There are 4 nested groupings, the coarsest first. Each group lies inside one group of the grouping before and may be the whole of it. The rows also spread widely along 18 directions, which tell nothing about the answers.
Known rows, each followed by its group in each grouping:
[ -8 -15  11 -25   3  15   6   2 -27 -11 -47  28   9  16 -27  -2 -29  20
 -11  18  -1  -8  -4  24  24 -12   6 -19  12  11  12  13  22  -1  16  16
  -8] => Q591 Q89 Q546 fafa
[-20  22   6   0  35  16   2  -5  -3  -3   9 -18 -28  -8  -1   7   6 -10
  -7  22  25  -1  17 -31   1  11   9  -2   6   7   1  -4  29   2   9 -29
  -2] => Q591 Q783 Q99 madim
[  4  21   8 -11 -22 -21  -1  34 -16   6  22 -30 -31 -11  -4   8   3 -20
 -13 -14   3   1 -28  -3   2   3  31 -16  30 -25  -1   7 -26  21  21  21
  -5] => Q591 Q89 Q903 Sebuk
[ 12 -11 -11  -4 -22  15 -10  28  33  -9   5  -3   3 -24 -40   8   8   3
  -6  -7 -15 -10   8 -21   7 -16  16   7 -20  21   1  -1  -5  10  -1 -22
   7] => Q605 Q792 Q712 mas
[  2  -2  12 -10  14  -9  -5 -17 -13   5  -3 -36  -3  29  16 -13  -2   6
  12  18  46  -5  10   2  -4  33 -25 -31  -1 -22  -5 -12  -4   7   9  -5
  -4] => Q605 Q792 Q528 Vol
[-29  11  16 -13  28   7  11   2 -24  -1 -24 -11  -1  28 -44 -14   3   0
 -20  29  25  -1  -6   0  17 -19   9   8  20   0  10  21  26  10   6   7
   8] => Q591 Q55 Q906 lun
[-24   2   8   9  10 -10   6  18  20 -22  -8  46  26  -1 -30 -17  -3  -7
 -24  -3 -30  11   0 -25   4 -20  18   4  12  27 -21  31  19  -1  17  -6
  -3] => Q605 Q747 Q526 Buta
[-13 -15 -11  29   3   3  -4  34  18  15  19  33  18 -25 -22   4 -21   3
 -17 -27  -6  19  21 -29   7  -8  -3  -4   2  10  -3  26 -23   1  29 -20
  -9] => Q591 Q423 Q870 fub
[-27  -1  -5  12  10  -3 -12 -10  -8  20  -8  27  17  -9  26   7 -26  23
 -10   3   3  24  13  10   7  -1 -15 -25  17 -28 -22  18 -32   0  13 -23
 -10] => Q605 Q583 Q820 Tinat
[ -3  26   2   0   2 -13  10  20  18 -23  18  23  -2 -10 -19   2  10 -14
  -8   3 -21 -10  -2  -5   6 -11  15  14  21  36  -3  23  41   5   2 -15
 -16] => Q605 Q583 Q796 petan
[  9  -3   3 -12 -41  -2 -15  -2   8  -2 -18 -33 -20   5  -6  -6  38  -9
   3  -4   9 -10 -24   0 -18   5  25 -11  -5  -8 -13 -20 -20   8 -36   3
  39] => Q591 Q89 Q546 vitem
[  6  -6  12 -17   4  12 -22  -4 -17  35  -2  -3  37  17 -34   4 -20  16
   0   2   0  23  20  10   6  -4 -20  -7 -20 -15  -3  13   0   5  -2   1
  12] => Q605 Q429 Q509 zotoz
[ -6   2   5   6  27   1  -2   7  37  -5  34 -14  -7 -56  19   5  -8  -7
 -27  16  -7   4   3 -14   2  -3  -2  -1 -16   3  -2 -20 -15  -7  28 -21
 -21] => Q591 Q55 Q906 tadem
[ 12   1  10  -1   9  -3   3  21  -6   0  22  -7   1 -22  -1   9  -6   2
 -20 -12 -32  -4 -13  -8   5 -16  28  31 -10  -1  12 -21  14 -12  21  43
 -14] => Q605 Q747 Q526 sur
[  1 -12   3   4  18 -23   6  14   7 -12   8  17  13 -17   4  -5  19   9
 -14  -7 -11 -22  -7  16 -15 -12   7  17  16  23  11  -8  45 -20 -11   7
   4] => Q591 Q89 Q903 Papiv
[  8  18  20  10  19   2  14   0   0 -15  27 -10 -25 -16  -1  -4 -13  -5
 -13  -5   5  17  -8 -35 -13  -7  -5  -6  -1  -8  11 -11 -13   8  33  10
  -1] => Q605 Q429 Q509 Daf
[-12  20  11 -34  -4  -9 -12   6  14 -30  18  -6 -11 -15  25  -7 -12 -26
 -18  -9 -23  28 -12 -22  17 -34  43  12  23 -29 -11  12 -19  -2   9  -5
   7] => Q591 Q423 Q116 nakas
[-25  24  -9  30  18  17  13   3 -18   1   5   1 -23  22 -15  11  13 -18
  11   0  26  -3  14 -43  -8  23  13  -1  10  16 -14  10  23   2   3 -17
  -2] => Q591 Q423 Q116 Gifa
[ 13   8  -4  33  -1  30  17  -5 -13  -6  -2  23 -31   7 -31   7  -2  -4
   4 -15  -5   6  -5 -25   3  -4   9  28 -14  34  19  -1   7  -6   1  29
   7] => Q605 Q583 Q820 Tinat
[ 35  12  16   5  -8  -3 -12 -14   3  12  32  26  -6 -36  29   5 -25   8
  -5 -37 -28  42   6   3 -14 -11 -23   0  -6 -11  18 -14 -17  -5  -1  17
   1] => Q591 Q89 Q546 vitem
[-24  24  -8  20  -1 -17  12  14  18 -11  27   7 -12 -18  21  16   8 -34
 -15 -13 -20  -7 -28  -7  -6 -13  22  12  15 -12 -11  32 -18  14   2   1
 -17] => Q591 Q423 Q116 nakas
[ 21 -16 -12 -11   7   3 -14  -9  11  -3  23  24  19   9   7   2 -31  11
   8 -15   0  19  20  18  15 -21 -30  21   0  -7  23  32 -18  -6 -13 -22
  12] => Q605 Q792 Q712 mas
[ -3 -35  -2   6   2  -7   0 -14  18 -11 -10  -7  -5 -12  25 -12  18  16
 -13 -14  10 -14 -27  14 -18 -29   2  16   4 -24  16   0 -26  -8 -31   3
  38] => Q605 Q429 Q509 zotoz
[-11 -27  19   8  12 -38 -18  18  17  13  14   9  37 -24  26 -20  -8   8
 -19 -21   0  19   6 -16 -27  11 -13 -46  15 -24 -25   2 -22  -2  17 -12
  10] => Q591 Q783 Q99 madim
[ 33   8  16 -31  -9  -8   3   5  -3 -44   6  19 -12   6   4 -14 -21 -13
  -1 -10 -30  15  -6  -3  13 -18  17   8  12  19  14  -9  21 -15  13  29
  -4] => Q591 Q55 Q906 tadem
[-19   1   0   9  20   3   7  18 -13 -10  15   9  25  -3 -25  16  -8  -9
 -15  12 -19   6 -31 -13 -16 -24  17  -1   0   1 -21  16 -15  -5  12   0
  20] => Q591 Q423 Q116 Gifa
[ 12  33  -5   4   4 -15  18   2  -6 -50  16  33   1  35  -6  -8   0 -27
  14   9 -14  11  -3 -10  -6   8   1   1  20  42 -20   8  20 -14   7  -8
  -2] => Q591 Q423 Q116 Gifa
[  5 -19   7 -25 -13 -23  -5  40  -5  13   3   1  16 -10 -32   5   0   2
 -15 -14  -4 -24 -19  39   5 -20   9  -9  29  -4  24  43  19  19  -5  13
   2] => Q591 Q89 Q903 Sebuk
[ 11 -11   7  22  -2  17 -10 -17  -7  18   8   5 -16  -6  -4  -1  14   0
   1 -17   6  16 -10  -9 -17  22   9   9  -9  20   5  -6   3 -17 -26   8
  33] => Q605 Q747 Q526 sur
[-23  28  -3 -14 -16   3 -10   3  22   0 -24  -2 -12 -24  -5  -1   6  10
 -19   5  -8  13  23 -13  19 -28  16  -3   9 -23 -12  -7 -10  22   4 -27
 -13] => Q591 Q89 Q903 Sebuk
[-14  11  22  11  32 -15  10  -5   5   4   0 -19  28   3  -8 -12  12  13
 -18   7 -10  -9   5 -20 -17 -21 -17  19 -22 -21  -2 -26  25  11  10  26
 -10] => Q605 Q792 Q712 mas
[ 12   9   5 -19 -16 -25 -14  24  21 -21  24  -1  14 -19  -4 -15  14   7
  -6 -29 -15  26   9 -26 -22 -50   8   6  24 -22  -4  -7 -11   5 -13 -27
  38] => Q591 Q423 Q116 Gifa
[  2  11  19   6  -7   2  -2 -18  -2  12  -8 -17 -19 -21   3  -8  14   9
 -17  12   9   7 -22  17  -1  23  -1 -15   1   2   1 -23  -9   5  -5  10
  -2] => Q605 Q792 Q712 mas
[-19   5   7 -25  11  38   5 -17 -18  -8 -34 -19 -39  -4 -21   3 -15  11
 -19  35  29   5 -17   6  28 -28  17   1   9 -17  24   4 -20   9   7  -3
  17] => Q591 Q89 Q903 Papiv
[ -4 -11 -18   3 -21  32 -15  19  18  -3  -9  23 -26 -25  -5  17 -18 -11
  -2 -18 -12   4  26 -36  28  19  39 -14  -7  27  -6   7  -1  -6  17 -19
 -19] => Q591 Q783 Q99 madim
[ -5   4  14   0   4   8  -2 -23  21 -20 -12  28  -8 -24  18 -13 -14   1
 -18  -5 -26  21  -2  -9  13 -23  11  13  -5   3   3  -2  -1  -9   4  10
  -5] => Q605 Q583 Q820 Tinat
[ 25   6  -1 -14 -36  -6  -4  26 -22  -7  -4  -6  -6   9 -26  10   6  14
   6 -11  -7  -3 -15   2  -5  -9  17 -15  19  -2   0  -8  -5  14  -4  11
  14] => Q605 Q792 Q712 mas
[ 21  -8  20 -13  11  -4  -5   6 -12   1  17 -18  11  17  -4  -6 -11  -2
   1 -27 -11   4   9 -26  -8 -18   4  23 -20 -23  15 -11  18  -3  11  43
   8] => Q605 Q429 Q509 zotoz
[ 13  -2   7   3  -7  -4 -13 -10  10  24  12  -3  13 -11 -11 -12   9  20
 -11 -13   0  23   2  16  -3 -25 -23  26  -7 -15  15  -1 -21   2 -26   1
  29] => Q605 Q583 Q796 petan

New rows. What belongs after each?
[ 19  22   5 -19   4  16   5  -4   2 -31   3   9  -9 -19 -11   6  -7  20
  -7  13 -27   8   4  -7   8 -47   8  31  -6  10  18 -31  19  -8   3   1
   5] => Q605 Q583 Q796 petan
[  7 -32  27  -9  32  -2   7 -30  24 -20 -12   2  18  17   4 -32 -15  -5
  -2  20  22 -13   2  16  -1  16 -42 -13 -23  17  16  12  19  -8   8   5
  -3] => Q605 Q429 Q509 zotoz
[ 31 -14   6  -4 -24  -4   2   7  26 -20  18 -13 -20 -24   2   8  -3 -10
   5   2   1 -13 -31  10 -21   8  -9 -34  -8   6   9   3 -32  16   3  -4
   8] => Q605 Q747 Q526 sur
[ 24   5 -10   1 -17  11 -19  -5   6  15  25 -19 -15 -17  11  20  -3  13
  15   8  19  16  13   4 -13  24 -21 -28 -10  -8  -7 -19 -38   5  -3 -40
   9] => Q605 Q747 Q526 sur
[ 16 -15  25  -5   5  -4  11  21  -9  -9   3  -6  13  19 -45  -7 -11 -14
  -1 -12  -6  -8 -16 -20 -19 -20  -8  -9 -14   3  17  15  14  18  14  43
  15] => Q591 Q55 Q906 tadem
[ -1  17 -16 -25  -8  -1   5   5 -11 -36 -25 -11 -12  28   8  18   1   1
  19  34   6 -28   7   0   0   3  11 -27  11  -3 -18 -13  11  10   4 -21
 -11] => Q591 Q783 Q99 madim
[ -4 -28   6   0 -25 -14  -5  28  30 -17  -8  36  -2  -5 -21 -23  -4 -26
 -13 -28  -2   2 -10  -8  10   9  21 -27  28  31  -1  55  -2   7   3  -7
   4] => Q591 Q55 Q906 lun
[  0  -6  36 -12  33  17  10  -3 -31 -22  -1  -4  -6  -2 -13  -4 -24   0
 -19   8 -10  13 -31 -28  -9 -18  24  -3  -4  -1   8 -13  14 -14  31  42
  19] => Q605 Q429 Q509 zotoz
[-22   1  12 -11   5  14  -7 -17  -8  19 -39 -19  -7   1   2  -2  16   5
 -17  18   0 -26   0  19  32  27  30  14 -10   7   1 -16  48  -5  -9  27
 -33] => Q605 Q792 Q712 mas
[ 22   5  25 -17 -13 -14 -21  -9  30   1  25 -10  -4 -39  33  -5   5  -9
  -7 -35 -26  15   2 -13 -24 -19  -1   3 -14 -26  10 -15   5   8 -20   8
  12] => Q591 Q89 Q546 vitem
[-26  26  -4   5 -10   3 -17  -5  16  31   1 -28 -23 -24  10  -1  25   0
 -23   8  10  14   8  -3  24  16  27  15   5 -16 -18 -12 -17   4  -5 -20
 -13] => Q605 Q747 Q526 sur
[ 28  20 -19 -17 -37  -4 -13  11 -21 -20   6   9 -20   2  19  30   1  15
  30  -8  -9  -1   8   2 -14  -6  14 -25  29  -5 -12 -13   4   4 -16 -27
   8] => Q605 Q583 Q820 Tinat
[-11  16  15 -11 -10  -8 -10  -5  -7   3  -6  -8 -15  -8  17   1  12   1
  -9 -16 -10   4 -10 -11  -3  -9  28  -2  22 -26  -3   2  16  13 -16  10
   3] => Q605 Q792 Q712 mas
[ 23 -20  22 -11 -12  -4 -10  16  -4  12  14 -34   2 -13 -15   3  -2 -12
  -2   1   9 -11 -31  13 -15  25   0 -31 -15   3   6 -10 -11   4   8  21
   9] => Q591 Q423 Q870 fub
[  1 -21   6   1   0   8  -2 -21   7   2 -18  11   2  -3  -4  -7   2   6
  -8  -4   1 -10 -17  27   6  -4  -4  11  -8  10  22  17   9   0 -26  16
   6] => Q605 Q792 Q528 Vol
[ -6  33   9 -24  19  -1  -5 -29   9 -30   3   2 -23 -13  32 -15  -3   4
 -10  32   7  24  13   7  23  -9   4   8  23   2  -5 -15   9 -15   4 -35
  -7] => Q605 Q583 Q820 Tinat
[  4   1  -2  -1   3  -6  18  11   2 -28  11 -50 -14   5 -13  15  29 -13
  -2  30   8 -43 -49  -2 -30  -9  15   1 -15  -5  -8 -20 -13   9  -2   9
  20] => Q605 Q429 Q509 zotoz
[  7  24 -17  -6   3   6   0 -23  -9 -22   9  15 -23  19  44  19 -15 -10
  19   3  -1   8  12  -1   1   1  -4   7   6 -10  -6   0  -5  -8  -7 -15
  -6] => Q591 Q89 Q546 vitem
[-19  18 -11  30  -1  16  11 -11  18  -7  -6  16 -29   2 -17  -1  17 -13
  -8   0   8   0  -1 -17  12   7   9  18   3  25   0  22   0   8 -11 -17
  -3] => Q605 Q792 Q712 mas
[ 20 -13 -15  -7 -12 -10  -8  14  10  13  18 -49 -11  11  13   3   9  -9
  10   1  24 -33   6  18  18  27   0  13 -18 -11   8 -13 -19  -1   4  10
 -18] => Q605 Q583 Q820 Tinat
[  7  -2 -11  -8 -22   1  -6  17 -18   8  -5   1  19  19 -15  25  -7  -1
   4  -9 -28 -12 -12  12   3 -10  19   5 -11 -11 -10  13  -3   6  -5  26
  -4] => Q605 Q429 Q509 zotoz
[  5  18  -1  29 -13  42  -9 -17   5  24  10  17 -37 -15 -11  16  -9 -19
   0 -25 -12  31  11 -34  13  26  16  13 -27  20   3  10  -9   2   1  10
 -10] => Q605 Q747 Q526 Buta
[ 28  -8   8  -2  -3   0  -9  -2   1 -12  -2  28  20  10   3  -9 -25  13
  15 -11 -10  20  35 -19 -11  12 -27 -27 -18  14 -10 -27   6 -13  20   0
  -3] => Q591 Q89 Q546 vitem
[ -8 -29  15   6  12   9 -13   4  18   8   8 -19   7 -28 -12   7  14 -10
  -9   5   4 -11 -19 -20 -34   6   6 -23 -24   9  -9  -3   4   0 -14 -12
  30] => Q591 Q55 Q906 tadem
[ 23   1   4  -3  -8 -11   9  11  -8  -7  -2  11  33  -6 -26  12  -2  21
 -13  10 -38  -8 -31  37 -14 -28 -12   6 -14   5   1 -15  -5   0   1  31
   1] => Q605 Q429 Q509 zotoz
[-30 -11 -12 -13  20  -7  -9   3 -29   9 -33  14  35  35   5   4 -16  19
  -4  18   4  -7  21  17  20  -3   7  -2  11 -19 -21   8  12 -14  11  -1
 -12] => Q591 Q89 Q903 Sebuk
[ 39 -10  10  -2   6  16   0 -20 -28  -7  -3   6  14  13   2  12 -30  25
  14  13 -10   7  -5  15 -12  12 -33 -15 -32   6   8 -38  -9 -13  13  30
   0] => Q605 Q792 Q712 mas
[-26   8  16  33  40 -38  10   7   6  15  20  11  17  -4  16 -23   5   3
 -21 -23  12  14  23 -28 -21  -2 -26   1  17 -22  -5   3  11   4  23   6
 -11] => Q591 Q89 Q903 Sebuk
[ 30 -34  11   2 -14  13 -14 -23   4  15   3  -2  -9  -7  31   5 -27   0
  11 -26   2   2  -8  15  -1  30 -19 -20 -27 -12  21   1 -25  -1  -5  30
  -6] => Q605 Q792 Q712 mas
[ -1  23  -3 -20   5 -14   5  12 -16 -51   2   6  11  25   0  10  -6  -7
   9  27 -25  -2 -11 -22 -11 -26  25  -6  13   0 -37 -11   7  -8  17  -9
   9] => Q605 Q583 Q820 Tinat
[ 12 -22  11 -34   1  -7 -15  22  -3 -13  18  10  13  -4 -13 -11 -30  -7
 -14  -1  -1  11 -11  16  29   3  19 -11  22  14   6  33   0 -12  20  -3
   0] => Q605 Q792 Q528 Vol
[ 10 -21  -2 -20  -8   3 -15   5  13   4   8 -23  16  -6 -22   1  17  -2
  -1   9  12 -11 -16  27  -6 -10   0   2  -5   2   7  11  -9  -1 -34 -22
  37] => Q591 Q423 Q116 Gifa
[ -1   6   9   3  28 -13   1  -4   3  -7  46  10  -8 -13  27   0 -20 -10
 -11 -14   8  24  -7  -5  -8 -12 -11   5  26 -18  11  33 -15  -3   8 -16
  10] => Q605 Q429 Q509 zotoz
[ 14 -10  -4  15   2  -1   3  -4  -9  10   2  -8   2  19 -10   0  -7  20
  14  -3  35  -2  12   0 -14   8 -42 -21  -6 -14  11   3 -22  18   3  -5
   6] => Q605 Q792 Q528 Vol
[ 16  15   2 -10   2 -32  -4   6 -15   2  21  -7  16  17   7 -12  -7  17
  -3  14  18  18   3  33   8  15 -29 -14  29 -11  -7  -6 -22  -2  13 -13
  -6] => Q605 Q792 Q712 mas
[  5  21   4  -5 -14 -19 -25  -5   0  37  36  -7   3   1   3   2   9 -20
   0 -16   2  26  -2  26   6  16  -2   8  17 -11  -8  41 -10   9 -30 -15
  10] => Q605 Q583 Q820 Tinat
[ 33  -5 -16 -14 -20 -13  -7  17 -18 -12  15   2  -9  27   1  -7 -10  14
  17 -22  21  11  15   5  12  -1  -5   1  28  -5  14   4 -18  -3   1  -6
  11] => Q605 Q792 Q528 Vol
[ -5  26   6  36  10 -24  14   2 -11  33  12 -24  22  17 -21   2  26   8
  -7   6   5 -11  -7   9 -22  15 -34   6 -16 -13 -11 -14  -3  24   3  27
 -16] => Q605 Q792 Q712 mas
[ 27  -3 -16 -14  12  30  -8 -28  -5 -13  10 -20  -6  30  14  19  -7  -4
  26  14  -2  -9  15  -5   2  -4  -3  41 -46  -2   9 -25   3 -21 -18   4
  13] => Q605 Q747 Q526 Buta
